The rows of a group lie close to one hidden flat surface of 15 dimensions, which passes through zero. Surfaces can cross.
(in the rows, 128 means zero)
Known rows, each followed by its group:
[169 179 100 130  97  73 127  85 139 117 105 142 113 121 165 158  91  98
 167 251]  Q359
[ 81 113 133  83 148 114 135  97 112 128 159 177  86  62 110 117  94 149
 112 150]  Q260
[123 182 124  97  77 104 145 128 151 101 116 152 129  47 137 189 141 154
  95 155]  Q260
[106 151 125 154 159 110  97 154 131 150  97 108  95 166 136 127 117 139
  92 100]  Q787
[130 133 154 109 172 123  80 139 142 117 154 141 106  76 164  96 143 124
 124 134]  Q298
[142 124  96 140 135 105 119 146 116 121 141 101 108 138 129 104 137 132
  93 113]  Q359
[114 115 179 121 161 128 152 169 121  94 147  92 146 135 125 102 140 104
 139 138]  Q787
[155  86 136 141 190 140 118 152 107 144 131 157 150 144 160 149 123 115
 118  77]  Q359
[176 146 160 107 103 129 190 174  73 147 109 133 131 143 105 153 113 155
 125  67]  Q298
[161 166 120 117 147 163 120  45 106 188 128 187  86 199 104  90 102 123
 115 134]  Q298
[174 111 118 158 149 114  82 171 133 131 152 152  45 163 179 111 111 144
 147 126]  Q260
[ 87 115 120 100 129 105 123 134 145 129 149  78 115 139 129 149 125 150
 137  77]  Q298
[117 116 139 118 167 144  78 123  57 117 107 119 200  66 136  55 170 134
 105 104]  Q298
[134  89 162 108 117 119 140 142 149 111 123 118  84 156 171 109 123  97
 144 149]  Q260
[100 135  99 153 130 123 143 139 123 139 138 166  79 125  89 151 120 124
 111 115]  Q359
[186 109 112 114 140  98 130 116  92 128  98 147 140 128 162 117 119 120
 160 100]  Q260
[148 126 139 110 137 109 128 153 126 135 119 162 152 108 175 155 110 154
 145 163]  Q359
[110 106 128 145 118 124 139 152 156 139 133 152 139 101 120 117 123 136
 155 138]  Q298
[131 130 121 158 127 141  96 136 124 147 126 125 102 117 107 121 146 137
 106 108]  Q298
[174 119 154 151 160  83 142 167 125 124 145 131  81 135 139 135 104  77
 111 143]  Q787
[109  97 146 113 126 121 128  98 129 115  92 119 139 112 163 198 110  97
 120 154]  Q260
[144 139 130 120 112 132 132 117 147 127 116 122 127 124 139 149 106 133
 147 126]  Q787
[126 109 119 134 116 114  98  82  94 130 181  81  87 150 141 163  60 108
 149 181]  Q359
[137 150 142 100 121 166 148 146 132 128 141 145 138 141 154 152 118 149
 129 117]  Q298
[147 168 188 125 148 114 122 126  99 146 127 104 131 147 107 108 117 114
 145  92]  Q359
[177 161 178 143  71 111 125 119 131 187 117  69 117 154  75 135 136 136
 134 110]  Q298
[ 92  79 150  98 111 188 166 127 136 113 158 141 144 129 124 150 121 136
 152 116]  Q359
[ 80 140 112 128 157 103 154 121 156 108 115  91 142 158 134  97  88  96
  95  90]  Q298
[155 180 113 142 141  97 148 139 121 125 160 153 167 119 103 174 145 131
 169 158]  Q359
[155 141 134 109 176  81 112 118 108 159 125 147 179  95 146  84 131 121
 120  73]  Q298
[123 140 132 126 169 119 141  98  68 144  92 169 178 106  85  49 135 113
 107 107]  Q298
[124 105 155  62 150 162 148 124 123  98 147 147  86 118 161 161 101 141
 122  83]  Q787
[139 126 151 127 120 156 125  99 121 125 122 105 128 140 112 124 131 108
 109 115]  Q787
[102 132 135  65 104 117 151 101 139 110 150  96 164  90 153 129 144  99
  73 130]  Q260
[127 132 101 110  77  99 119 157 134 125 131  68 152 115 155  71 110 179
 161 126]  Q359
[162 134  82 123  89 120 145 112 109 134 162 127 156 116 129 127 116 131
 118 154]  Q787
[117 150 159 112  87 147 137 162 160 138 147 149 131 103 149 148 134 163
  77 114]  Q260
[144 136 117 175 150 128 120 166 117 128  88 127 125 145 121 160 114 138
 162 161]  Q359
[164 166 156 113 104 137 143 167 144 140 109 132 133 117 174 133  95 137
 103 100]  Q298
[ 91 128 147 124  72 140 135 112 183 124 157 158 133 100 119  58 130 131
 150  79]  Q787
[141 123 154 180 126 133 118 140 125 177 114 117 140 181 117 181  81 153
 133 157]  Q359
[125 117   4 132 106  72  93 123  74 131 168 141  85  88 158 146  90 167
 133 205]  Q359
[131 112 125  94 136 150 125 132 118 144 223 169 139 138 167 139 148 139
  95 189]  Q260
[100 101 116 122 100 125 150 163 133 145 135 131 136 120 151 142  84 154
 129 138]  Q260
[ 97  91 122  96 162 145 129 137  69 160 146 137 119 151 140 111 118 144
  64  95]  Q787
[187 137  24 139 116  94  92  90 134  67 169 112  81  89 156 184 130 125
 123 140]  Q787
[125 131 132  68 111 134 183 173  39 207 121 136 188 109 136 140  81 183
  91 198]  Q787
[113 116 104 113 120 153 140 121 146 135 143 134 141 147 138 129 133 123
 136  90]  Q260
[135 182 157 126 161 135 132  92 181 113 169  92 170 150 110 129 141  96
 130 151]  Q787
[155  94  84 171 151 116 114 152 102 116 128 108  99 162 159 164  80 111
 127 165]  Q359
[138 116 179 107 138 119 118 128 124 113 114 112 128  93 144 115 135 107
 144 150]  Q787
[148  77 120 131 119  98 103 146 130 130 108 183  78  82 173 137 110 142
 175 146]  Q298
[184  80  98 195 173  87 116 173 134 129 178 102 185 118 137 126 155  65
 124 103]  Q787
[143 171 119 138 146 119 143 149 138 108 146 129 154 188 145 116 128 132
 137  96]  Q787
[136 153 149  87 146 114 165 116 111  98  91 160  98 135 137 154 117 122
 141 133]  Q298
[111 139 154 119 155 129 127 132 133 118 129 115 122 134 109 109 133 135
 171 134]  Q298
[150 149 157 109 100 136 183 145  74  99 131 102 121 145 123 169  99 130
  92 186]  Q260
[155 202 146 133 152 143 126 138 132  70 120  82  85 166 122 160 127 132
 108  76]  Q787
[157 181 128  99  56 112 172  77 133 111  97 126 102 125  89  97 157 111
  96 137]  Q260
[142  88 144 139 138 136 112 152  93 146  74 156 129 110 144 143 107 156
 136  56]  Q260
[162  64  96 124 136 122  91 141  98  91 101 124  77 138 151 122 183 182
 121 126]  Q359
[122 144 108 141 161 117 134 120  95  99 149 130 111 111  79 160 155 120
 107 174]  Q260
[116 142 105 152  84 113 131 162 136  92 130  66  97 126 112 170 129 158
 105 182]  Q359
[139 135 144 142 108 116 146 143 120 132 107 116 113 120 118 136  90 137
  90 115]  Q260

New rows, each followed by its group:
[137 151 129 122 121 104 106  92 155 102 131 112 151  93 166 136 150  92
  84 188]  Q298
[144  52  87 113  84 116 119 110 159 100 132 144 100 123 177 162 131 139
 190 105]  Q359
[114 125 144  69 131  71 152 125  90 133 149 117 122  98 109 111 127 149
 150 120]  Q298
[108 119 119 136  90 131 140 104 171 140 150 118 149 134 138 148  88 103
 157 125]  Q359
[110 101 188  97 135 157 147 121 103  91 144 111 132 114  98 162 177 113
 113 123]  Q298
[135 129 118 131 118 135 107 132 103 124 111 123 151 104 140 120 139 144
 140 146]  Q298
[148  82 117 143 150 122  82  87 110 193  73 119 169 165 170 165 143  98
  69 125]  Q787
[159 160 120 117 115 111 147 132 105 116 126 135 129 128 125 132 141 136
 129 146]  Q359
[ 97 101 109 125 100  95 108 146 110  93  97 100  85  80 145 139 128 147
 116 133]  Q298
[101 126 172 113  45 128 163 126 195  95 120 162 101 114 154 122 125 117
 109  80]  Q787
[ 92 170 156 136 125 148 155 154 117 141 118 127 128 112 102 159 101 116
  64 135]  Q359
[109 102 112  94 125 150 107  93 103 101 140 102 111 111 137  67 133 104
 151  85]  Q359
[155 125 121 158  91  83 119 166 116 108  74  82  77 118 139 154 111 129
 128 130]  Q298
[173  74 159 158 159 103 134 184 120 139 141 140 117  98 143 135 117  83
 121  87]  Q787
[168  69 132 161 134  13 136 122 136 172 123 127 169  95 141  41  85 101
 106 163]  Q260
[168 131 132  76 201 139 125 148  82  78 145 142 112 131 180 172 122 154
 146  84]  Q787
[145 128 129 152 149 131 145 162 126 117 143 148 144 132 110 198 147 129
 143 119]  Q359
[146 127 121 126 139 139 134 132  87 103 117 133 123 128 136 153 118 127
 165 164]  Q359
[141 144 120 135 105 132 125 113 116 140 113 109 130 136 130 138 108 132
 101 114]  Q260
[149 141 126 115  76 157 162  95 130  79 123 130  97 149 120 174 129 121
 105 112]  Q787
[ 96 120 105 106 151 104 168 138 174  82 166 119 160 112 130 152 170  84
 167 171]  Q260
[113 168 111 120 101 159 140 127 153 135 111 127 178 117 113 143 153 145
 141  76]  Q260
[136 151 108 120  97  87 161 148 171 111 161 101 150 111 146 128 129 112
  95 144]  Q260
[115  74 130 130 114 168 135 144 104 155 150 184  93 163 118 133 151 148
 108 139]  Q260
[106 154  83 132 166 125 108 107 127 135 147 154 155 125 107 105 147 142
 149 146]  Q298
[118 154 149 120  87 162 188 108 166 112  95 146 140 138 116 143 117  82
 130 142]  Q359
[103 115 113 142 154 117 110 142 130 100 102 116  80 140 122 142 127 135
 167 118]  Q298
[128  62 134 134  78  76 130 105 107 146 120  99  47 141  83 154 121 127
 142 130]  Q298
[143 140 137 138 158 128 167 157 137 119 167 113 176 168  98 134 129 131
 202 149]  Q298
[108 128 118 152 122 185 110 109  88 133  84  96 146 142 127 118  84 109
 145 156]  Q359
[166 100 134 119  89  83 113  93 119 138  59 135 160 106 176 174 137 113
 105  84]  Q298
[105 128 123 150 168 125 131 136 161 129 146 123 117 150 101 124 127 117
 157 149]  Q787
[157 196 141 108 168 128  74 153 123 106 114  99 198  95 154 139 182 171
 213 140]  Q298
[146 157 166 114 120 106 152 132 159 158 108 168 136 140 111 106 153 160
 121 128]  Q359
[125 108 164 121 185 111 116 165 136 167 119 161 184 115 171 144 147 121
 115  92]  Q787
[117 137 129 140 132 152 100 152 155 100 135 110 163  93 153 162 172 123
  81 105]  Q298
[102 102 116 119 112 149 144 181 149 125 108 160 147  95 135 139 156 171
 119  74]  Q359
[138 115 145 179 125 124 106 183 117 151  97 115 115 131 126 119  97 162
 120 103]  Q260
[146 142 103 166 150  95  96 164 124 116 100  99 112 128 138 128 134 143
 125 159]  Q359
[138  76 135  72  99 119 133  99 106  98 129  96 120 156 194 195 120 130
 149 136]  Q298
[122 120 111 149 139 114  98 132  92 142  94 109 115 129 109  96 127 146
 144  88]  Q298
[149  90 130 141 136 189 157 121 134  88 168 148 144 177 153 181 136  90
 120 175]  Q298
[144 134 113 177 102 147 121 111 153 144  77  99 156 176 128 132 104 119
 149 169]  Q359
[122 136 122 126 153 153  93  70  99 142 151 129 159 133 124 165 145 118
  87 159]  Q260
[162 171 162 129 138  70 113 127 172 151 113  85 195 111 151 109 131 108
 144 108]  Q298
[124 161 155 166 140 115 101 133 144 155 140 159 150  99  90 112 139 164
 139 197]  Q260
[110  89 142 113 100 135 128 150 109 118 147 109  99 120 134 171 109 168
 125 119]  Q359
[156 174 109  95 133 132 109  42  86 180  94 152 130 175 137  92 103 130
  94  97]  Q298
[ 77 122  67 131  82 154 147 112 170 151 135 153 166 107 138 118 108 132
  92 172]  Q359
[119 109 141 111 142 119 119 137 118 147 147 132 121 109 105 156 164 147
 119  59]  Q298
[ 87 102 121 143  90 176 162 205 113 160 171 135 142 156  92 104 155 179
  98 124]  Q260
[158 129  90 146 128  78 185 157 138 138 173 112 168 161 103 178 125 115
 132 113]  Q298
[120 163  86 148  99 133 101 112 134 176  83 172 188  86 129 144 149 149
 118 114]  Q359
[207 191 143 146 130 120 116 133  97 126 123  92  75 155 104 164 149 112
  79 126]  Q298
[ 68 103 156  53 111 144 189 119 126 152 146  95 154 136 143 129  82 131
  88 226]  Q787
